All groups share one centre, and each spreads out both ways along 10 directions, with some noise.
(in the rows, 128 means zero)
Some rows, each with its group after it:
[110 143 151 118 107 130 117 110 142 150 115 133 152 139 126 128 144] : j414
[ 74 121 152 154  97 101 100 107 142 155  96 130 128 128 141 147  97] : j334
[133 141 170 117 148 113 118 102 177 125 111 132 149 130 171 126 161] : j334
[ 76 166 112 132 120 119 129 139 120 144 118 107 127 126 171 118  85] : j118
[ 97 116 136  96 100 101  84  85 143 120 117  92 112 129 120  93  99] : j611
[ 88 160 122 120 131 133 120 150 142 139 111 137 147 118 148 128 118] : j611
[115 116 150  94 170 133 105 117  96 137 170 129 102 156 110  93 115] : j328
[ 74 172 107  93 115  91  67 132 150 120 103 139 129 111 157 173  80] : j611
[ 69 117 105 137 123 115 125  79 133 162  65 172 151 133 133 163 102] : j611
[125 117 134 131  81 113 116 102 151 132 107  89 136 152 112 130 146] : j118
[174  71 116 178 133  71 152 118 114 163  69 146 192 126 157 123 145] : j334
[126  62 122 166 136 119 140 107 110 180 110  90 116 153 112 133  87] : j414
[106 112 137 110 110  82  67 129 126 155 116 129 137 147 128 137  99] : j328
[149 141 123 101 114 149 139  93 133 124 140 127 104 147 110 145 145] : j334
[ 65 162 131 195 128 121 140 172 106 168 106 185 129  97 162 172  80] : j334
[121 118 123 100 162 101  96 138 100 109 145 164 109 139 105 149 103] : j334
[ 65 168 117  76 144 159  91 132 146 160 102 162 167  99 145 113 115] : j118
[ 94 164 148  98 172 112  89 137 145 120 132 157 132 126 169 152 125] : j334
[ 91 146 158 111 170 105 103 151 141 117 138 164 117 143 144 138 113] : j37
[149 106 130 115 114 138 103 157 112 145 144 118 151 151  65 122 155] : j611
[ 46 132 115 128 166  98 130 126 118 125  88 201 130 121 158 121  74] : j611
[154 160 103  42 138 148 118 107 150  72 147 169 111 103 114 113 142] : j118
[129  91 155 156 123 101 116 112 122 140 118 137 126 155 105 152 130] : j334
[153 105 124 133 186 147 137 145 111  96 169 142 130 168 115 159 170] : j37
[153 171 141  81 134 144 107 192 109 232 147 148 171 178 182 144 142] : j328
[118 133 124 135 142 148 100 143 132 132 126 133 170  92 127 145 154] : j328
[134 127 124 156 111 166 177 135 110 191 104 128 158 140 125 110 145] : j674
[132 110 171 156 186 131 165 149 199 117 115 121 119 136 178 108 148] : j414
[145 127 110 148 119 155 125 152  97 196 100 128 195  95 116 133 150] : j674
[ 44 185 104 141 101 167 188 100 146 154  84 128 114 149 149 137 103] : j328
[133 144 170 106 103 111 135  33 143 179  81 115  99 171 126 155 110] : j674
[ 84 142 184 101 152 141  73  95 171 168 129 101 144 157 149 132 149] : j414
[140 120 164 127 140 145 144 104 124 141 138 127 119 165 128 114 158] : j414
[124  89 129 181 154 124 112 119  72 196 131 130 155 135 136 174 115] : j37
[ 84 105 167 153 122  92 105 116 144 163  93 164 137 147 124 154 121] : j118
[109 167  95  95 104 133 132  99 152 151  93 118 139 155 151 160 121] : j334
[100 140 130 131 128 121 145 109 136 141 100 173 119 175 115 178 123] : j611
[131 138  75  74  89 135 117 133 141  89 113 127 142 107  91 112 132] : j37
[151 134 133 122 101 128 133 109 128 148 109 137 126 126 116 135 133] : j37
[147 144 147 127 170 132 144 136 135 141 123 145 169 111 191 101 165] : j334
[ 73 145 128 148 110 108 103 101 137 181  89 119 145 123 172 152  80] : j328
[135 149  92  94 156 179 139  62  97 164 137 131 126 110 165 139 121] : j611
[145 144 125 137 104 111 131  74 163 109 112 130 111 117 182 178 128] : j674
[139 170 105 134 154 147 120 153  96 182 118 156 159 107 150 188 123] : j674
[151 129 110 104 125 161 116 111 116 160 138 127 161 110 117 140 158] : j118
[129 113 179 135 158 100  79 147  82 208  80 140 189  98  93  95 132] : j674
[101 160 182 156 126 119 125  79 188 175  98 130 137 154 195 206 153] : j328
[ 93 126 140 153 141 135 139 204  99 194 114 148 187 136 132  71 131] : j328
[130 147 188 129 121 148 156 118 187 106 130 133 130 132 141  87 174] : j334
[106 124 160 101 153 129 118 103  92 184 130 117 112 149 113  78 102] : j674
[ 99 138 131 187 114 110 190 161 113 180  61 173 146 132 149 122 101] : j674
[ 86 145 135 135 108 166 101 123 154 188  99  98 183 134 127 150 162] : j328
[121 136 150 137 104  94 180  82 156 116  84 149  95 131 166 106 108] : j674
[104 151 112  89 111 161  79 148 131 168 123 120 172 136  94 164 152] : j414
[126  91 161 126 147 116  72 130 132 152 135 121 157 139  95 146 165] : j611
[141 113 155 113 113 117 125  84 169 105 106 136 130 121 127 105 154] : j118
[ 73 160 113 108 175 128  73 168  96 161 137 156 155  96 161 136  96] : j611
[ 57 128 230 166 126  88 104 138 180 112 116 164 108 141 134 130 121] : j334
[105 128 127 118 151 129 109 154 132 102 149 144 137 125 136 116 139] : j674
[117 115  87 142  91 136 139  63 102 141 101 108 108 124  97 149  97] : j328
[ 83 172 121 102 136 137 151 186 150 107 116 167 136 133 129  94 133] : j414
[129 156 106  97 107 157 136  87 128 148 127 109 124 134 136 134 126] : j37
[136 127 124 142 142 115 104 115 129 134 118 128 154  77 171 130 121] : j414
[127 127 135 153 143 142 161  98 135 143 124 120 126 147 175 139 144] : j37
[110 174 119 127 169 133 114 185 179 125 103 161 154 127 158 204 144] : j414
[105 105 139 138  98  98  94 114 123 161 110 122 135 160 101 160 119] : j611
[133 118 148 157 111  96 104 152 168 121  94 135 176 110 142 151 166] : j118
[107 168  97 156  98 169 179 132 140 189  75 140 182  87 177 122 133] : j118
[ 76 135  64  95 100 114  74 128 181 131  72  84 134 132 122 202  85] : j414
[169 109  94 171  84 110 197  98  76 183  96 143 112 142 152 150  86] : j328
[109 100 143 181 128  79  33 111 160 133  90 139 195  57 134 226 156] : j328
[109 190 114 121 135 132 144 173 138 107 111 186 155  87 176 123 129] : j414
[185 123 107 122 116 127 116 101 104 124 142 117 135  80 145 138 128] : j611
[ 90 143 172 135 131 124 137 138 159 153 108 158 128 182 136 153 137] : j118
[117 101 144 160  94 126 132 123 123 183  97 130 154 156 103 138 137] : j37
[122 133 118 163 147 108 127 158 144 118 104 159 169  74 178 139 138] : j37
[ 99 158 113 118 133 122 122 152 126 126 127 140 121 152 135 153 114] : j118
[162 104 150 100 157 118 132  73 134 109 123 226 109 104 127 136 134] : j118
[135 164 190 133 143  79 103 173 160  96 162 116 102 104 194 102 116] : j611
[ 75 152 145 111 170 147  93 137 119 166 148 125 133 164 146 154 123] : j37
[ 72 124 158 137 112 129 117 100 134 189 107 105 124 174 130 124 108] : j37
[ 52 160 185  90 205 165 120  81 119 129 180 125  58 182 131 109 111] : j328
[ 93 159 128 137 179 106 146 160 109 131 125 190 105 116 179 129  78] : j674
[ 29 117 163 141 102 127 117 179 160 184  69 154 175 201  74 124 141] : j118
[118 162 126 121 125 141 165 143 139 126 115 154 132 131 142 106 134] : j414
[145 157 151 124 156 132 176 140 149 100 136 184  87 180 139 150 140] : j414
[128 114 117 102 140 138  33  87 119 161 146  79 165 117 116 174 153] : j37
[111 156 116 101 147 149 102 171 144 156 117 142 187 137 131 153 163] : j334
[155 163 156  49  69 131  82  95 177 140 106 135 138 132  85 140 157] : j37
[128 146 129 152 110 155 170 107 145 158 125 124 133 140 169 151 148] : j674
[137  85 170 175 142  75 111 123 125 134 107 157 142 115 145 149 131] : j674

New rows. What belongs after each?
[133 114  98 145 111 162 169  86 125 140 126  91 131 150 147 138 148] : j37
[146 170 139 139 117 106 158 108 124 117 118 198 124 109 181 158 134] : j414
[148 104 115  89 158 107  85 127 126 135 122 124 173 139 119 119 150] : j334
[116 174 117 130  94 112 124 132 116 126 105 182 165  87 163 134 132] : j414
[ 55 161  97  92  71 115 124 117 136 118  91 126 135 104 129  47  81] : j414
[119 160 156 119 149 126 140 154  95 154 168 133  74 186 135 135  92] : j611
[ 85 177  48 123  94 162 144 116 123 197  76 154 162 140 140 231 109] : j611
[131 146 119 144  60 156 141 122  82 202 103 157 185 166  73 169 170] : j414
[ 76 141 120 126 167 148  98 147 158 174 111  83 150 104 184 118 104] : j414
[154 197 102  75  80 173 204  95 140 160  69 123 132 124 112  69 128] : j674
[137 143 146 150 100 145 114 120 163 148 112 123 169  93 134 152 171] : j334
[182 131 196 109  85 102  96  86 117 197 109 169 113 121 104 150 110] : j37
[116 131 172 115 118  85  54 100 117 137 154  76  96 132 149 126  87] : j611
[ 33 128 142 171 135 153 153 152 137 148  93 134 159 137 102  94 135] : j328
[138 171 148  90 132 121  82 160 147 170  70 157 197 105  92 153 167] : j674
[100 122 141 146 130 104 137 157 130 120 116 140 133 149 123 115 122] : j118
[169 162 146  81 125 115 116 134 138 158 139 147 129 150 188 142 125] : j328
[106 122 120  78 143 134  94 108 113 141 118 183 138 115 106 133 108] : j118
[153  98 103 144 138 140  81 147  58 176 164  79 167 108  99 133 135] : j118
[111 157 107 130 135 136 161 152 172 129  98 137 131 126 164 148 121] : j414
[156  91 157  90 165  67  87  98 151  72 127 155 115 172 119 134 149] : j334
[125 110 114 193  88 141 160 114 169 107  66 129 187  68 108 136 177] : j328
[ 99 138 108 119 104 152 140  63 133 141 151  97  94 164 166 146 109] : j674
[103 122 134 144  91 154 159 130 182 106 120  97 161 124 156  48 170] : j674
[ 58 151 106 106 101 138 126  89 138 180  83 133 128 174 123 176  99] : j611
[ 90 173 116 107 109 149 163 135 138 127 109 132 141 112 157  60 120] : j414
[125  91 125  92 173 105  89  79 102 184 113  91 166 168 147 100 136] : j334
[149 152 137 103 117 127 105 118 129 160  84 139 158 123  97 151 142] : j674
[125 138 162 145 147  91  80 126  92 182 110 169 138  77 173 151  85] : j37
[ 86 148 129  59 190 154  88 135 137 139 166 107  82 190 114 154 106] : j414
[ 77 132 139 115 130 136 103 154 139 170  99 164 164 158  94 151 141] : j118
[ 95  95 105 126 127 122 135  93 118 136  92 161 142 141 100 115 123] : j611
[ 93 141 187 119  95 132 106 103 165 112 149 132  84 153  91 142 123] : j334
[151 135 137 155 123  87 102 114 132 113 147  55 129 118 176 157 130] : j118
[ 79 122 126 118  99 119 106 151 132 141 114  97 155 124 113  58 116] : j611
[ 57 153 200 133 161  70  98 108 128 181  84 162 112 144 159 129  75] : j674
[152 129 133 155 179 178 205 169 143 103 147 147 160 143 159 106 204] : j37
[ 94 163 181  78 159 119 135 176 151 125 144 160 114 181 147  63 131] : j328
[136 150 196  59 135 127 116 161 188 137 147 120 143 182 154  40 180] : j328
[140 107  21  75 130  72 115 179 102 107  67 180 170 176  81 172 114] : j334
[ 96 116 182 125 126 158 139  97 147 188 105 146 142 179 103 105 152] : j118
[ 93 112 155 118 131  95  66 114 171 104 126 134 134 137 139 152 144] : j674
[ 81  83 131 115 111 117 112  70 108 173  91 171 122 131  93 112  83] : j118
[101 115 192 143 139  96 113 110 115 174 111 147 117 132 157  95  93] : j37
[102 135 138 126 138  96 130 154 204  99  87 154 119 153 138 181 131] : j414
[ 44 147 194 146 104  92 100  91 159 162  93 128 136 156 159 110 115] : j414
[ 90 207 129  94  81 133 124 112 106 152 122 175 149 152 124 140 131] : j414
[123 123 185 102 143  62 116 165 152 113 125 176 113 174 157  82 113] : j328
[159 160 195 134  88 140 196 176 136 182  89 193 140 127 108  38 147] : j37
[175 188 143 115 188 148 126 131 101 182 111 162 175  51 188 125 141] : j674
[145 139 126  78 117 134 111 126 119 163 141 114 132 148 137  85 124] : j328
[102 118 169 130 154 123  94  80 175 157 120  88 115 152 167 148 119] : j414
[ 71 173 163 100 120 139  98  99 166 138 140 126  95 138 143 142 111] : j334
[132 152 123 126 120 152 138 167 106 206 121 136 168 150 149 135 135] : j328
[144 111 147 157 151 121 112 133  97 146 144 158 134 114 131 165 130] : j334
[ 57 112 130 155 129  66  88 122 149 185  50 123 189 147 172 143 109] : j334
[ 45 167 120 127 112 142 113 144 172 130 124 130 133 168 165 162 127] : j674
[121 147 145  74 213 172 108 192 168 101 166 119 141 124 138  87 168] : j414
[110 152 116 144 118 149 134 153 166 128 123 141 166 116 167 148 158] : j674
[133 147  99 118 118 112 147 143  87 107 128 173 134  92 128  97 102] : j414
[164 102 148 130 122 152 151 101 140 145 122 144 148 168  87 154 194] : j611
[128 100 162 182  64 123 109 104 136 209  99  58 160 156 123 139 146] : j611
[150 150  92 130 142 181 144 166 124 129 165 139 163 102 164 154 167] : j674
[143 160 156 132 152 167 109 100  99 141 181 142  89  82 160 157 111] : j334
[100 114 172 140 158 161 105  76 123 159 143  97 130 149 104 139 157] : j328
[137 148 149 132  97 138 127  95 163 169 102 123 152 130 145 161 158] : j37
[ 80 112 122 112 118 123  95 122 121 163 100 150 147 136  94 143 113] : j118
[115 125 110 149 124 117 145 147 156 106 107 138 157 117 143 127 151] : j37
[ 95  69 142 155 173  77 123  73 154 137  98  81  60 137 179 127  41] : j414
[ 80 162 109  92 145 144 107 115 169 111 131 106 140 128 175 149 142] : j37
[ 82 172 118  75 142  97  61 179 149  92 125 148 135 119 119 144 105] : j611
[ 90 138 170 167 116  91 136  89 147 118 108 153  84 100 182 117  73] : j334
[114  69 141 126  89 151 142  66 137 168  98  93 155 170  68  65 167] : j611
[118 141 136 105 131 147  90 133 178 139 113 137 188 112 126 154 184] : j611
[ 83  82 115 105 127 161  85 129 141  89 195  78 134 152 120  72 157] : j674
[111 110 110 131 103 170  92 142 152 149 140  94 185 137 116 155 181] : j674
[121 115 154 140  87 126 151  93 153 136 110  93 123 172 120  93 147] : j118
[ 67 167  76 106  98 162 150  71 123 186  80 132 137 158 136 176  98] : j611
[123 114 123 128 162 127 147 143 123  88 146 149 114 163 113 124 143] : j37
[131 123 117 127 173 135 147 170 105  53 148 189 115 104  72 111 141] : j328
[130 119 169 167 109 104 116 161 153 169  81 164 178 116 122 145 148] : j37
[ 77  94 149 125 164 108  31 151 142 111 176 128 147 138 138 145 139] : j674
[119 181 161 147 125 142 197 116 143 214  76 161 129 174 156 170 126] : j674
[ 88 123 139 115 110  99  89 123 144 137  93 132 137 141 103 135 117] : j674
[106 121 113 131 118  95 128 158 114 125 105 159 135 119 130  99  92] : j328
[119 129  78 104  98  91 169 170 157  70  63 167 149 139 111  81 127] : j334
[145 126 178 107 120 132 114 169 165  97 141 115 152 127 108  63 190] : j611
[ 51 156 139 158 130 120  70 128 101 186 123 139 122  88 172 179  63] : j334
[146 121 155 177 144 142 188 105 111 186 107 174 129 131 170 137 131] : j118
[126 120  91 126  91 121 131 139 167  85  94 119 166 113 110 115 162] : j37
[131  92 129 133 161 109 114 150  92 153 122 150 155 148 110 129 132] : j334
[161 102 138 154 114  85  83  48 156  98 107 128 136  69 157 196 137] : j328
[220 142 108  96  77 118 110 164 127 213 116 134 185 146 173 170 149] : j328
[136 114 135  95 133 120  47 101 145 153 111 166 169 119  96 209 151] : j118
[108 158 107 179 109 119 189 130 154 143  81 167 134 134 188 191 111] : j37
[158 133 140 142 120 131 137 106 189 133  98 127 144 130 152 182 169] : j414
[132 156  84 115 152 133 110 198 103 114 138 151 161  88 136 135 130] : j118
[ 77 140 148 141 120 122 122 109 174 153  80 141 154 135 157 144 131] : j611
